The rows are grouped in 3 different ways at once. Each group adds its own fixed numbers to the row, and there is some noise. The rows also spread widely along 10 directions, which tell nothing about the answers.
In the rows, zero is written as 128.
Some rows, each with its group in each grouping after it:
[ 88 141 107 138 155 147 104 113 106  74 125 177 116 105 185  75 135 131
 161 147 151 122 133 163 119 104] | J_141 mumak (0)
[114 117 124 130 137 162 132 122 103 119 168 105 131 132 109  88 120 118
 117 125 150 127 145 140 117 136] | J_85 Pel (2)
[142 137 123 134 122 143 140 116 110 140 109 104 135 119 145 133 126 130
 121 125 124 150 131 113 117 113] | J_730 rem (3)
[104 111 116 124 168 150 117 118 115  95 138 169 116  95 147  94 156 130
 148 155 165 138 161 141 130 123] | J_605 neta (1)
[114 140 123 127 117 131 123 129 119 131 131 109 114 154 127 126 119 114
 116 122 124 128 106 133 128 137] | J_730 rem (1)
[130 129 111 125 134 155 107 123 115 127 107 112 137 128 167 146 141 111
 110 127 119 129 119 132 135  94] | J_998 fogav (3)
[135 115 135 117 150 135 114 143 140 133 131 129 115 131 133 115 142 144
 135 148 154 163 173 101 112 168] | J_605 neta (2)
[121 147 121 145 129 135 137 154 112 122 120  76 151 136 133 111  88 117
 138 141 126 136 116 108  91 125] | J_396 vub (0)
[142 171 119 147 139 123 147 118  96 132 116 154 112 113 174  76 108 178
 188 166 118 169 128 116  75 129] | J_141 mumak (0)
[129 139 121 123 154 119 122 149 148 139 172 142 137 123 132 110 125 166
 129 129 146 132 115  92 122 139] | J_998 vub (3)
[162 153 111 135 132 126 120 111 115 168 105 123 113 155 144 170 122 132
 139 127  91 132  96 129 119 134] | J_396 fogav (2)
[144 126  95 151 160 152 125  94  91 132 103 149 104 130 139 155 142 113
 154 103 127 108 102 156 118 119] | J_85 Pel (3)
[107 120 139 127 137 128 111 150 143 110 160 126 120 155 102 130 120 103
 120 131 157 114 126 132 132 152] | J_396 Pel (1)
[132 138 111 126 131 130  95 122 131 136  63 143 112 141 184 164 154 120
 128 138 127 139 143 125 125 139] | J_141 mumak (3)
[114 154 127 132 118 133 120 125 110 117 100 129 116 135 155 105 108 131
 144 172 120 160 150 145 106 120] | J_396 fogav (0)
[144 155 125 130  99 133 141 134 121 168  96  73 149 154 127 160 111 117
 102 146 109 148 135 115 110 131] | J_396 Pel (3)
[126 129 117 142 147 132 112 122 122 103 150 150 115 111 158 133 143 124
 133 117 132 114  93 129 157 104] | J_141 vub (1)
[135 170 119 128 124 109 131 133 134 162 128 144 110 163 127 133 118 151
 138 129 121 130  90 128 109 157] | J_730 Pel (3)
[133 131 148 140 113 133 119 123 127 131 140 107 109 129 134 138 133 119
 120 126 126 145 141 120 120 133] | J_605 mumak (3)
[121 149 128 124 126 120  96 116 131 158  94 152  64 197 121 143 129 123
 143 142 116 138 123 161 107 187] | J_998 fogav (2)
[140 136 106 115 129 152 111 104 107 159 137 141 103 127 154 121 138 137
 116 128 110 147 134 129 143 121] | J_396 mumak (1)
[137 133 102 134 179 132 128 144 114 111 142 144 137 114 157 100 112 156
 167 108 143 126  92  97  97 125] | J_730 rem (0)
[173 132 115 130 151 149 152 117  98 147  96 115 131  87 157 107 119 157
 149 142 124 181 155  75  97 119] | J_730 vub (0)
[ 73 148 146 129 134 114 100 130 149  91 153 192  95 135 152  75 136 152
 160 179 162 131 148 154 127 145] | J_998 mumak (2)
[ 94 156 113 135 118 106  86 128 151 120 147 150 101 187 128 161 117 115
 116 105 111  86  72 169 156 142] | J_396 rem (0)
[171 147 127 129 126 102 148 135 154 160 145  91 177 126 129 184 115 151
 106 136 103 133 119  75 136 121] | J_396 rem (2)
[130 113 141 140 158 155 121 102 114  95 127 187  95  88 167  97 160 148
 166 165 165 151 166 131 140 104] | J_998 Pel (2)
[141 109 150 142 122 143 113 117 115 124 123 117  83 133 133 127 131 117
 140 131 133 153 165 121 120 149] | J_85 mumak (2)
[146 113 120 144 153 155  95 106 105  94 120 157  87 118 178 136 144 113
 146 104 124 134 114 141 143 102] | J_141 fogav (0)

New rows. What belongs after each?
[110 150 110 125 134 140 126 128  99 141 119 146  98 152 141  75 123 145
 153 155 133 159 133 146  96 161] | J_141 neta (1)
[112 146 121 145 140 132 141 114 113 118 100 136 130 108 138 116 126 124
 149 148 142 132 128 137 106 121] | J_730 vub (3)
[132 148 104 119 155 121 102 113 136 138 118 207  93 137 172 119 156 177
 156 151 144 137 130 135 136 154] | J_141 Pel (2)
[124 140 114 142 145 135 134  85 112 112 116 159 115  85 149 122 143 143
 145 156 130 141 150 146 131 104] | J_605 vub (0)
[135 133 141 154 131 130 136 133 114 118  99 103 126 136 137 136 112 121
 158 145 135 144 136 115 100 133] | J_396 rem (2)
[127 128 117 123 134 137 106 115 130 128  96 147 111 134 164 132 150 141
 124 143 141 148 163 126 134 144] | J_141 rem (2)
[ 98 173  88 131 129 139 114 138 109 137 103 138 136 128 183  94 120 153
 143 156 127 136 108 135 114 109] | J_396 vub (3)
[133 131 102 126 146 168 114 148 103 136 129 111 136 131 163 105 123 131
 129 115 142 136 116 112 113 114] | J_396 Pel (3)
[111 134  98 129 159 152 135 106 110 134 120 130 155 108 131 113 136 124
 121 137 142 122 136 138 111 115] | J_998 vub (3)
[171 135 137 139 114 135 124  98 114 165 139 141  59 147 136 139 134 153
 138 101 101 158 110 116 140 145] | J_730 rem (2)
[136 141 139 135 121 112 144  62 125 123 111 190 103  85 136 144 155 155
 133 188 122 167 199 158 147 105] | J_85 fogav (3)
[160 140 138 163 133 139 137  84  98 120 145 172  73 108 148 124 128 148
 171 132 112 148 114 143 138  97] | J_396 Pel (0)
[ 82 142  99 125 134 163  91 136 105 117 118 130 109 162 157  86 134 108
 124 120 141 124 114 169 115 141] | J_141 neta (3)
[132 177  83 111 119 134 122 129 113 187 100  84 160 170 157 132 116 135
 103 130  91 125 100 126  98 150] | J_141 mumak (2)
[132 125 110 127 146 142 102 118 123 112 111 121 137 130 152 164 128  98
 114 121 116 116 121 138 142 101] | J_396 fogav (0)
[132 117 124 134 150 162 131 111 107 132 124 120 122 109 136 104 135 129
 133 139 144 147 154 115 116 125] | J_998 vub (2)
[122 125 127 136 156 129 122 110 119 119 136 161 102 130 117 132 131 115
 153 134 142 121 131 143 117 143] | J_396 mumak (1)
[133 131 110 125 142 154 115 136 114 141 123 112 129 122 155 105 124 140
 130 135 135 145 138 105 122 130] | J_396 vub (2)
[126 148 100 112 144 126 100 123 131 138  91 158 120 136 170 144 143 136
 129 136 127 131 118 135 128 129] | J_730 fogav (3)
[121 103 153 131 137 142 113 119 129  96 174 151  86 126 115  92 128 135
 125 119 160 157 174 126 130 152] | J_141 rem (0)
[145 122 119 131 139 133 123 131 121 128 111 115 130 134 147 155 135 123
 123 121 128 139 126 104 128 132] | J_141 rem (1)
[130 145 117 144 135 128 118 130 121 136 105 120 111 153 139 131 123 126
 147 128 128 129 109 128 108 155] | J_141 vub (2)
[103 165 116 129  98 133 139 118 109 152 101  97 134 162 122 110 113 128
 107 150 121 151 148 151  92 151] | J_141 rem (3)
[124 146 100 125 149 141 107 116 114 139 102 142 115 144 160 125 128 130
 142 132 117 127 114 136 110 129] | J_998 mumak (0)
[113 134  97  87 114 174  84 125 108 163 133 129  91 164 156  79 139 140
  79 117 130 171 165 142 128 157] | J_141 fogav (3)
[157 101 171 154 122 112 124 124 142  98 116 127  94 124 132 182 145 105
 133 131 138 151 151  99 150 132] | J_141 rem (1)
[119 145 121 127 121 128 111 120 119 137 102 150  95 136 166 106 134 156
 151 168 129 158 164 130 116 148] | J_85 mumak (2)
[163 130 104 128 165 127 135 102 117 139 106 137 145 120 137 179 142 117
 130 124 115 121 112 125 121 122] | J_141 fogav (1)
[121 143 137 138 101 119 136 127 124 129 126 114 123 131 136 122 120 148
 125 154 126 161 156 120 122 128] | J_85 rem (3)
[117 135  87 105 150 158 153 136 103 141 135  84 210  92 147  83 121 147
  97 159 138 149 167 105 103 102] | J_85 neta (3)
[107 144 118 121 143 124 134  97 131 144 135 145 131 131  97 128 136 129
 120 144 141 127 166 154  99 163] | J_605 mumak (3)
[114 113 158 148 130 142 129 129 111  84 126 128  96 125 128  83 115 123
 153 146 164 170 182 126  96 149] | J_141 rem (0)
[136 148 113 135 112 160 128 153 101 155  91  57 146 161 160 133 112 107
 115 127 113 141  96 108 101 113] | J_998 Pel (3)
[113 150  92 121 155 147 143 137 105 139 142  97 174 136 123  90  96 128
 125 138 123 126 120 132  86 129] | J_396 neta (0)
[144 155 105 147 139 131 158  88  90 143  54 157 125 102 160 136 139 153
 170 182 125 158 161 140  95 113] | J_85 Pel (3)
[127 165 141 149 127  93 139 115 138 132  96 159 105 161 119 147 126 138
 164 170 132 131 128 151 100 171] | J_141 Pel (2)
[ 99 133 115 123 136 150 109 109 116 103 166 163 101 118 147  76 129 145
 125 119 142 134 131 151 144 117] | J_730 rem (0)
[109 136 117 128 137 127 117 126 123 116 142 151 110 140 137 113 133 135
 131 131 144 132 125 139 130 143] | J_141 rem (1)
[121 134 136 137 147 120 114 110 124  94  84 177  94 128 150 123 135 129
 165 168 146 156 168 148 104 147] | J_141 fogav (0)
[144 141 102 114 138 151 133 138 118 172 122  88 159 151 132 134 121 128
 103 121 124 134 116 102 105 133] | J_998 Pel (3)
[121 149  81 131 163 127 113 111 112 114 105 158 139 122 168 142 128 133
 149 135 113 108 100 155 124 102] | J_85 fogav (0)
[143 142 121 140 116 135 125 126 122 147 118  98 133 129 144 156 123 123
 111 126 110 137 118 112 135 111] | J_396 vub (3)
[108 117 106 120 127 163  84 109 119 120 125 129 100 153 143 142 137  98
  92  99 125 119 135 155 160 122] | J_396 rem (0)
[140 123 115 132 166 115 136  97 143 134 169 158 139 118 103 159 142 138
 126 123 125 102 123 138 146 137] | J_85 neta (2)
[128 146 114 143 144 122 124 125 114 111 129 143 133 115 163 132 125 142
 151 138 123 127 105 134 122  99] | J_85 fogav (3)
[159 126 177 169 106 106 139 123 138  90 132 116 109 113 143 161 120 124
 144 139 120 157 138 101 140 108] | J_141 rem (0)
[163 128 123 152 114 175 131 116  77 136 106  71 115 133 155 136 111  98
 127 110 100 149 108 122 122  88] | J_396 Pel (0)
[143 141 150 151 134  90 111 123 161 110 129 181 101 119 165 172 148 149
 162 161 120 129 114 121 169 115] | J_396 neta (2)
[111 132 100 106 132 159 120  84 104 141 127 157 113 123 141 103 156 127
  95 148 126 149 166 166 153 126] | J_141 neta (1)
[145 136 102 111 144 134 109 140 137 134 106 107 172 123 183 149 138 133
 104 141 124 134 132  99 132 113] | J_141 fogav (2)
[156 112 123 131 135 151  97 140 113 119 110 105 113 128 175 169 136 100
 125 114 114 138 105 105 154  95] | J_396 fogav (1)
[112 151  74  98 127 162 132 150  95 164  76  60 187 149 160  99 119 116
  92 157 119 154 143 117  91 136] | J_141 neta (1)
[124 136 129 128 128 132 126 107 127 131 149 137 110 124 125 118 133 138
 121 145 121 149 152 140 134 133] | J_605 neta (0)
[114 156 115 142 126 118 136 109 130 117 134 139 159 111 151 148 129 137
 120 145 122 115 116 142 146  85] | J_396 rem (3)
[126 125 110 136 148 130 110 130 124 129 132 124 120 150 131 144 131 116
 135 116 123 108 105 139 130 142] | J_85 neta (2)
[140 122 146 141 126 129 123 141 129 108 126 116 115 130 146 124 118 133
 135 133 137 162 148  97 117 136] | J_141 rem (0)
[ 97 146 118 117 128 138  98 148 125 127 124 121 114 157 143 106 124 127
 123 141 143 140 135 141 101 153] | J_605 fogav (3)
[117 145 125 115 122 135 142 157 126 134 131  79 161 121 128  77  95 139
 110 157 139 163 157  89  96 141] | J_730 vub (0)
[105 134 117 119 136 135 120 119 132 123 112 128 138 139 132 127 127 127
 112 148 135 135 157 134 122 134] | J_998 rem (0)
[108 158 125 141 112 129 131 118 120 116 119 139 129 131 153 114 132 132
 127 159 135 135 130 152 125 115] | J_141 Pel (3)
[116 128  88 106 138 160 109  93 109 150 127 139 129 121 146 120 148 131
  93 125 126 132 165 147 137 123] | J_85 mumak (3)
[139 129  95 130 153 144 117 115 105 141  80 132 109 129 150 151 141 109
 141 115 123 122 101 125 126 130] | J_730 vub (1)
[115 156 116 137 116 131 118 145 116 136 132 111 124 159 150 108 113 144
 128 120 127 141 104 124 104 142] | J_141 rem (3)
[173 116 153 133 142 121 144 108 141 134 121 112 150 100 128 175 139 126
 120 154 120 149 159  93 133 111] | J_998 fogav (2)
[118  83 119 114 151 184  94 114 118 112 134 110 114 114 135 117 154  86
  89  94 159 124 159 127 156 128] | J_730 vub (2)
[131 137  99 121 157 126 113 134 132 132 120 141 138 138 149 137 121 145
 133 127 133 129 128 111 119 138] | J_396 rem (0)
[162 156 133 135 123 108 115 129 137 137 144 147 104 133 174 148 121 164
 144 138  89 148  86 105 146 101] | J_998 fogav (0)
[117 122 130 153 131 152 111  76 101 104 119 156  75 136 137 129 148 106
 139 114 133 122 131 179 141 128] | J_141 rem (2)
[167 143 123 123 112 132 128 140 129 165 143  64 157 143 136 175 110 119
  87 111  91 138 102  96 132 109] | J_396 fogav (3)
[133 171 115 123 110 126 125 132 110 188 129 115  88 185 127 111 107 147
 141 134  93 152  93 125  92 170] | J_998 mumak (1)
[128 125 113 119 137 159 124 132 115 124  99 110 154 118 163 115 141 122
 108 147 154 150 169 113 117 119] | J_141 Pel (3)
[117 117  76 106 175 172 115 120  96 119 121 120 169 103 165  99 137 128
 119 135 145 123 151 133 116 106] | J_85 fogav (2)
[101 119 119 117 144 124  78 103 152  91 120 216  79 127 163 159 180 112
 121 136 153 101 124 168 201 117] | J_730 Pel (1)
[133 128 140 138 164 120 137  99 135 132 116 178  99 139  97 136 141 135
 163 158 157 130 156 144 103 170] | J_998 Pel (2)
[109 141 129 136 164 125 132 107 120 117 145 171 113 137 111 102 123 138
 167 152 145 120 125 163  94 150] | J_998 fogav (2)
[ 97 164  61 109 159 138 118 144 122 146 139 107 197 149 152 117 111 142
 110 123 126  87  82 135 112 122] | J_396 rem (2)
[127 133 120 135 123 144  96 153 126 122 104 117 114 127 182 130 131 127
 132 135 135 148 125 102 139 112] | J_396 vub (3)
[129 136 128 130 114 137  93 159 117 115 127 106 105 157 176 125 123 114
 128 123 118 142  92 121 136 121] | J_141 fogav (1)
[112 129  86 142 175 162 113 102  90 114  96 144 112 131 140 111 129 105
 152 106 141 110 110 163  96 139] | J_141 vub (0)
[140 111 147 144 114 143 140 109 110 132 145  98 107 127 100 132 122 119
 114 118 132 157 167 121 119 135] | J_85 rem (3)
[155 122 165 143 142  93 153 142 164 115 151 128 155  99 114 160 120 154
 136 153 150 153 164  70 122 129] | J_396 rem (3)
[120 140 105 120 126 156  93 136 118 143 144 114 125 145 175 117 133 128
 107 106 118 122  93 125 138 109] | J_998 mumak (3)
[ 93 162 106 108 149 108 127 163 153 134 169 138 171 149 125  87 114 162
 119 150 150 125 123 120  99 165] | J_141 neta (3)
[156 107 145 142 164 123 142 141 144 121 153 120 141 107 105 138 127 132
 133 116 162 141 151  78 102 154] | J_141 vub (3)
[121 119 110 103 146 165 120 132 114 132 143  99 155 108 139  97 132 129
  97 135 151 154 174 114 107 123] | J_605 fogav (3)
[124 139  85  95 170 139 120 140 134 173  81 100 177 159 129 137 126 124
 113 145 137 123 151 106  75 178] | J_998 mumak (2)
[123 147 109 127 161 101 116 150 153 110 121 156 154 131 163 138 129 148
 144 150 135 123 114 111 123 137] | J_141 neta (0)
[ 89 147 141 146  94 157 124  97  99 105 139 122  96 130 139  90 135 111
 125 159 133 136 141 187 138 109] | J_605 Pel (2)
[112 165 103 142 107 154 127 100  83 157  83 115  95 179 129 119 122 105
 130 126 115 132 108 185  93 150] | J_141 Pel (3)
[141 124 106 149 152 165 117 122  78 125 133 143  90 114 173  93 134 146
 169 111 127 150 106 128 116 107] | J_85 neta (3)
[132 106 165 126 130 120 114 111 160  98 116 166 102 110 134 150 162 118
 122 162 162 145 188 123 164 137] | J_730 Pel (2)
[147 128 150 142 145 105 147 136 148 107 142 106 170 114 115 168 121 114
 122 137 138 127 134 103 110 125] | J_141 fogav (3)
